The groups are shells around one centre, one inside the other: the same stretched ball of 6 dimensions in 10 sizes.
In the rows, 128 means zero.
Known rows, each followed by its group:
[110 123 157 152 143 168 110 136  85 188 163 165 143 165 157  97 127  92
  88 146 106 141] -> Q_995
[115 124 140 158 134 173 110 111 122 163 151 136 130 160 142 131 135 109
  93 152 128 129] -> Q_659
[121 121 120 178 131 178 109  95 153 152 140 108 120 169 126 141 139 121
  97 147 147 121] -> Q_188
[149 114 137 117 118 103 129 136 121 106 154 129 115  88 133 181 162 137
 155 178 130 144] -> Q_878
[120 131 105 114  96 136 141 111 178 113 110  82 135 129 123 136 102 146
 111 102 135  98] -> Q_256
[109 115  98 149 115 140 138 140 150 159 123  97 140 160 119  80  93 119
  96  96 111 108] -> Q_829
[121 150 118  92  96 131 145  88 186  92  98  94 132 117 128 171  98 166
 112 114 142  98] -> Q_659
[131 127 108  99 124  55 172 146 144 102 109 133 116  89 105 160 102 170
 146 154  99 132] -> Q_188
[165  82 133 201 130 158  83 157  95 163 193 112 114 143 144 113 202  84
 149 157 152 159] -> Q_235
[154 139 158 103 116 113 125 130 113 114 140 143 129 103 159 151 139 143
 144 134 135 145] -> Q_659
[138 127 122 147 142  94 144 148 119 146 124 145 119 135 124 113 112 145
 130 133 110 146] -> Q_686
[151 135 138 165 140 137 116 106 135 134 133 134 108 144 137 156 146 147
 130 149 152 147] -> Q_93
[134 134 132 178 147 146 120 124 122 172 129 142 123 176 139  95 116 129
 105 116 130 143] -> Q_724
[160 119 155 218 172 151  93 140  77 193 166 171 108 180 153  96 165 109
 127 150 140 180] -> Q_188
[126 150 106 147 142 101 158 111 164 135  85 130 115 155 110 124  77 176
 110 112 120 126] -> Q_256
[132 127 154  83  94 138 121 127 121 110 154 121 144  94 160 159 144 120
 129 140 130 122] -> Q_93
[ 86 143  95 139 133 124 165 127 160 169  85 124 142 180 108  70  40 147
  70  84  89 102] -> Q_878
[165 105 107 193 135 118 117 145 134 143 143 106 103 145 120 115 157 132
 152 131 148 151] -> Q_93
[135 161 137  79 119  84 161 101 156  85  96 142 120  93 129 191  98 188
 134 144 125 126] -> Q_995
[142 147 138 120 120 126 131 101 149 112 118 126 121 124 139 163 123 159
 127 132 144 129] -> Q_724
[113 123 135 127 109 169 116 119 133 148 146 113 145 145 147 120 124 108
  96 123 127 113] -> Q_686
[ 92 141 116 142 155 102 166 157 111 191 101 168 143 176 121  47  43 137
  78  97  66 130] -> Q_235
[128 155 119 146 156  87 162 126 137 148  89 160 116 155 117 112  72 175
 112 118 106 142] -> Q_878
[106 124 125 131 109 176 118  96 157 134 140 102 135 144 132 155 129 118
  91 146 136 103] -> Q_878
[102 156 145  86 119 132 147 103 140 128 111 146 144 129 143 148  84 149
  91 131 109 113] -> Q_256
[109 111 131 116 105 158 120 120 135 132 157 111 139 121 136 155 141 107
 106 160 122 112] -> Q_829
[135 114  93 140 101 131 133 109 186 103 121  69 116 123 108 162 133 147
 131 131 150 107] -> Q_878
[113 125 106  82 102  88 164 131 161  98 113 108 131  92 110 163  98 156
 126 143 104 107] -> Q_256
[123 157 115  82 110  81 173 119 167 102  79 122 133 113 122 137  64 183
 120  97 111 111] -> Q_659
[131 109 126  99  91 132 126 124 148  97 153  94 130  89 131 181 154 124
 137 161 135 114] -> Q_829
[156 124 132 206 165 134 112 119 118 161 142 150  97 165 128 136 155 138
 132 163 146 165] -> Q_188
[141  91 149 181 129 181  81 141  89 172 197 128 127 148 155 121 191  74
 123 168 140 149] -> Q_235
[143 142 114 129 114 120 138  92 180  95 105 100 111 121 119 180 123 172
 133 133 155 119] -> Q_256
[ 92 131 111  90 104 123 157 118 161 122 112 111 143 122 117 141  82 142
  94 131 100  96] -> Q_686
[123 120 119 153 129 139 128 120 141 144 135 120 122 145 123 135 126 129
 111 146 126 126] -> Q_686
[113 118 101 166 132 138 136 128 150 159 122 111 126 165 112 103 103 128
  99 122 117 118] -> Q_256
[165 115 150 172 124 168  87 112 121 134 170 118 112 136 154 159 191 115
 142 157 171 150] -> Q_724
[169  98 143 143  96 154  89 143 116 122 181  92 128 109 160 137 193  99
 158 131 163 140] -> Q_995
[ 71 126 110  80 101 126 163 147 140 151 115 117 166 134 124  85  55 117
  73 101  71  88] -> Q_995
[132 134 142  92  88 155 117 103 153 101 138  98 140 108 153 166 138 131
 122 125 150 109] -> Q_829
[ 95 133 144 128 127 164 126 129 110 177 140 147 153 164 150  90  95 105
  75 120 100 118] -> Q_829
[135 155 119 142 134 122 143  87 173 117  93 124 110 145 120 162 102 179
 116 128 146 125] -> Q_995
[ 92 134 143  33  84 119 153 127 136 100 134 125 160  79 143 167  98 130
 105 146  92  96] -> Q_659
[163 127 110 202 148 121 123 129 142 154 118 118 103 170 122 100 129 151
 136 107 150 151] -> Q_93
[ 98 140 124 125 139 116 155 135 125 163 110 152 140 155 125  96  70 138
  87 120  87 122] -> Q_724
[146 131  85 175 141  86 156 127 172 129  91 108 100 150  94 122  99 177
 135 115 132 134] -> Q_659
[159 116 118 202 138 148 106 129 134 158 139 110 111 169 133 100 149 126
 131 113 156 147] -> Q_686
[122 127 108 153 125 130 138 138 143 158 115 113 134 163 126  79  92 133
 105  90 117 120] -> Q_686
[167 132 143 170 124 168  93  83 152 115 146 108 103 138 146 186 181 142
 140 154 187 142] -> Q_235
[126 136 132  76  96 120 142 100 163  83 124 108 129  87 132 201 127 155
 129 156 135 109] -> Q_724
[140 105 152 139 127 142 105 137  96 138 181 141 123 112 147 162 178 103
 136 188 129 149] -> Q_235
[163 140 118 154 139  92 140 113 154 110 107 126  98 126 118 162 129 178
 151 139 148 147] -> Q_829
[117 131 137 140 126 152 124 136 115 169 136 135 146 162 149  81 103 113
  95 102 113 126] -> Q_724
[ 89 125 113 118 114 145 144 128 145 154 122 115 149 151 125 102  83 119
  81 116  98 100] -> Q_93
[126 115 156 108 100 178  99  95 132 109 176 114 131 102 152 207 181 107
 120 192 150 119] -> Q_188
[ 72 140  97  77  97 127 171 105 187 117  90  97 151 129 107 140  53 151
  74 115  94  74] -> Q_878
[157 109 145 132 120 124 111 125 119 107 169 127 109  92 139 197 187 128
 157 194 147 149] -> Q_235
[107 130  89 106 109  91 171 135 172 120  93 100 134 125 102 118  69 159
 110 105 100 101] -> Q_93
[164 130 105 114 108  69 154 130 169  80 105  97 107  89 113 168 126 181
 168 125 143 131] -> Q_995
[197 100 134 251 165 132  85 169  80 190 170 140  97 180 148  63 185 108
 162 117 159 193] -> Q_188

New rows. What belongs after each?
[132 152 125  89  98 113 148 115 163 104  98 106 139 118 139 133  88 164
 122  86 132 110] -> Q_188
[183 124 109 176 129 110 121 100 173  92 124  94  84 118 113 194 172 173
 170 156 182 147] -> Q_188
[ 76 120 147  64  92 164 131 128 118 139 159 128 169 112 151 139 109  92
  79 151  89  94] -> Q_188
[137 127 146 168 125 179  97 129 112 176 149 125 141 176 164  74 131 102
 103  90 142 135] -> Q_235
[194 112 118 189 131 108 110 132 140 115 142 102  90 124 127 151 182 151
 179 138 175 162] -> Q_659
[119 127 129  69  93 108 148 125 147  93 131 112 138  82 131 175 119 143
 129 149 115 110] -> Q_724
[125 123 105 109  89 141 134  91 193  86 121  70 123 107 115 193 133 150
 123 144 152  95] -> Q_995
[ 88 150 131 102 122 141 150 113 142 151 107 140 151 153 136 110  65 138
  73 110  97 105] -> Q_256
[101 128 144  27  72 129 143 106 153  71 144 106 150  57 141 220 130 133
 119 176 115  92] -> Q_188
[ 98 138 132  90 101 150 138 112 148 130 124 116 151 130 141 133  94 127
  90 119 113  99] -> Q_686
[150 112 122 193 147 123 119 163 102 180 143 135 120 167 135  64 129 117
 129 108 122 156] -> Q_93
[122 137 130 100  89 165 122  84 176  99 127  87 136 118 140 180 130 139
 110 131 154  97] -> Q_878
[115 137 104 145 139 104 158 127 152 146  98 131 122 153 108 112  79 158
 105 120 106 124] -> Q_686
[157  91 129 222 148 160  89 152  96 184 179 126 111 170 138  94 181  90
 133 149 144 162] -> Q_995
[102 147 162  64  99 159 128  93 135 112 139 136 151 107 158 181 117 128
  94 153 122 105] -> Q_878
[147 121 138 121  97 153 109 109 147 107 150  96 128 111 148 169 161 127
 136 140 158 122] -> Q_686
[162 120 112 166 135  98 133 132 144 123 126 117 101 127 116 144 142 156
 153 141 143 148] -> Q_724
[100 141 140 106 137 121 149 112 127 137 126 161 131 126 128 163 101 143
  96 173  97 125] -> Q_188
[145 124 120 151 114 139 121 130 143 137 130 101 128 144 137 109 128 131
 127 101 144 127] -> Q_686
[171 114 141 170 124 142  98 142 110 145 159 119 119 139 155 112 169 116
 149 120 157 154] -> Q_724
[106 125 140 130 120 163 120 128 118 162 147 132 147 152 148 107 115 105
  90 126 113 119] -> Q_686
[146 134 145 160 140 140 115 116 120 146 139 144 117 147 145 136 141 136
 124 142 141 148] -> Q_686
[ 99 143 136  49  91 124 152  98 161  86 120 118 144  85 133 199 104 151
 107 157 113  95] -> Q_256
[164 142 129 203 150 145 110 111 137 160 118 128 107 183 141 100 130 149
 126  98 163 153] -> Q_188
[152 112 154 165 134 146  99 155  81 168 172 146 130 144 162  95 160  98
 132 133 130 158] -> Q_93
[122 125 108 152 114 144 132 137 148 158 116  99 140 167 131  69  93 125
 101  74 124 113] -> Q_878
[ 93 141  78  74  98  72 194 135 190 106  68  92 143 116  94 114  34 176
 103  83  86  84] -> Q_235
[146 116 108 153 112 137 121 109 168 111 133  86 111 127 118 165 150 143
 137 142 157 122] -> Q_93
[100 120 137 117 117 151 128 139 113 160 148 135 150 141 144 106 110 103
  92 132  99 118] -> Q_724
[122 114 139 106 112 123 130 152 106 139 156 134 142 111 144 124 130 111
 122 143 105 130] -> Q_93
[119 143 132  64  91 114 149 111 159  89 115 111 140  91 137 172 104 155
 122 128 124 104] -> Q_724
[148 125 114 206 150 137 119 135 129 176 125 126 114 186 128  76 120 133
 118 101 138 148] -> Q_93
[138 124 103 216 175 102 142 153 117 192 113 153 106 191 109  62  97 144
 115 115 108 159] -> Q_188
[170 112 126 174 114 149  99 129 137 132 152  93 115 139 144 125 170 122
 149 116 169 142] -> Q_93
[121 138 109 134 124 111 152 139 145 148 101 120 136 153 125  83  76 147
 107  84 110 120] -> Q_724
[106 147 141  92 111 141 139 114 138 134 118 132 149 133 147 127  89 136
  93 114 112 110] -> Q_724
[133 143 129  69  85 125 139  81 186  60 116  90 124  78 131 227 133 168
 135 154 154 101] -> Q_995
[ 96 145 129 110 120 132 149 144 123 170 108 139 160 163 145  56  55 127
  79  71  89 111] -> Q_188
[158 116 117 188 129 140 111 142 130 158 137 106 120 164 137  83 138 123
 132  95 148 143] -> Q_93
[ 87 137 141 117 111 192 118  98 140 158 136 122 155 163 150 121 101 107
  65 123 119  98] -> Q_188
[169 105 104 211 128 149 101 122 155 140 143  84 100 159 121 126 169 130
 146 125 174 142] -> Q_659
[125 127 119 176 140 149 123 117 139 162 128 125 121 170 126 112 117 130
 102 128 131 131] -> Q_724
[141 106 142 162 114 181  90 123 120 149 172 107 130 145 153 129 172  95
 120 141 153 133] -> Q_724
[103 155 109 102 107 126 159 108 176 128  83 107 144 149 125 110  56 160
  89  78 115  95] -> Q_995
[137 121 104 139 128  82 154 157 135 137 114 122 122 129 114 100 100 149
 135 112 107 135] -> Q_93
[158 116  96 196 128 129 122 141 152 154 119  89 114 170 121  75 123 137
 134  78 150 135] -> Q_995
[124 142 128  92 127  73 166 143 127 121 108 151 130 106 126 135  86 163
 128 132  94 133] -> Q_256
[115 136 140 119 124 144 130 107 135 134 134 137 132 133 138 154 119 134
 103 152 122 122] -> Q_686
[161 103 153 149 109 159  89 144  99 140 184 115 130 122 164 127 187  94
 146 139 152 147] -> Q_256
[ 77 138 116  98 123 118 166 137 135 159 106 141 154 147 121  92  51 133
  72 112  72 102] -> Q_256
[111 129 150 124 133 141 128 138  98 164 148 159 142 141 149 113 114 112
  99 144 100 135] -> Q_93
[120 147 115  77 112  78 171 114 167  88  95 123 124  92 112 180  88 180
 127 143 111 113] -> Q_93
[136 120 141 181 136 179  97 108 124 161 157 127 121 165 145 132 157 110
 108 150 150 139] -> Q_829
[145 133 121 103 110  93 146 119 157  90 117 112 117  94 123 177 126 166
 148 142 135 127] -> Q_686
[148 122 127 202 152 142 112 141 112 181 138 139 117 181 138  76 130 122
 118 112 134 154] -> Q_724
[141 124 131 193 154 138 117 141 106 182 139 148 119 178 137  81 125 122
 114 120 126 153] -> Q_724
[138 140 125 120 116 131 132  76 178  87 118 108 107 109 120 219 142 168
 131 171 158 119] -> Q_188
[160 105 145 145 115 136 103 149 104 135 172 121 125 115 154 131 174 108
 150 143 143 149] -> Q_724
[ 91 135  98 108 120 104 170 131 159 138  96 120 139 138 106 113  60 151
  91 116  87 102] -> Q_724
[136 136 143 107 110 127 129 128 127 125 133 127 137 119 151 131 121 135
 125 116 129 128] -> Q_686
[138 133 100 130 123  82 159 138 157 120  99 113 119 125 111 121  93 167
 134 108 119 127] -> Q_686
[157 105 126 190 139 134 108 155 106 166 157 125 117 155 138  91 155 111
 138 126 136 155] -> Q_686
[ 84 124  87  74 101  78 187 153 162 122  95 107 149 111  99 108  49 150
  99 108  69  90] -> Q_188
[159 127  83 182 121 119 134 107 194 115  97  72 100 152 103 134 123 170
 141  99 167 123] -> Q_188
[132 103 121 180 126 159 108 151 113 178 157 113 134 168 139  73 137  94
 111 111 126 134] -> Q_256
[133 114 112 123 101 123 133 141 146 124 133  94 134 121 129 120 123 128
 129 112 128 117] -> Q_724
[ 88 143  90 141 141  97 178 153 144 182  77 137 145 184 106  34  21 150
  74  65  70 111] -> Q_188
[149 128 161 115 111 144 108 128 108 127 158 134 135 113 166 144 155 119
 135 136 141 140] -> Q_93
[103 122 114 156 133 145 135 133 132 172 128 128 137 169 123  89  94 118
  87 119 104 119] -> Q_93
[133 144 112  84 100  92 160 108 179  80  97 101 123  95 118 178 101 178
 135 125 132 109] -> Q_93
[109 140 119  82  95 129 148  95 179  93 110  99 135 106 123 181 102 156
 109 136 128  95] -> Q_724
[104 130 127 129 136 125 144 130 125 154 127 147 133 143 125 122  97 132
  96 145  97 126] -> Q_93
[153 133 140 198 154 156 104 112 121 165 139 142 109 176 144 119 147 132
 120 134 154 156] -> Q_659
[ 98 116 120 155 145 132 139 149 108 182 140 151 136 162 122  90  99 111
  89 145  85 131] -> Q_188
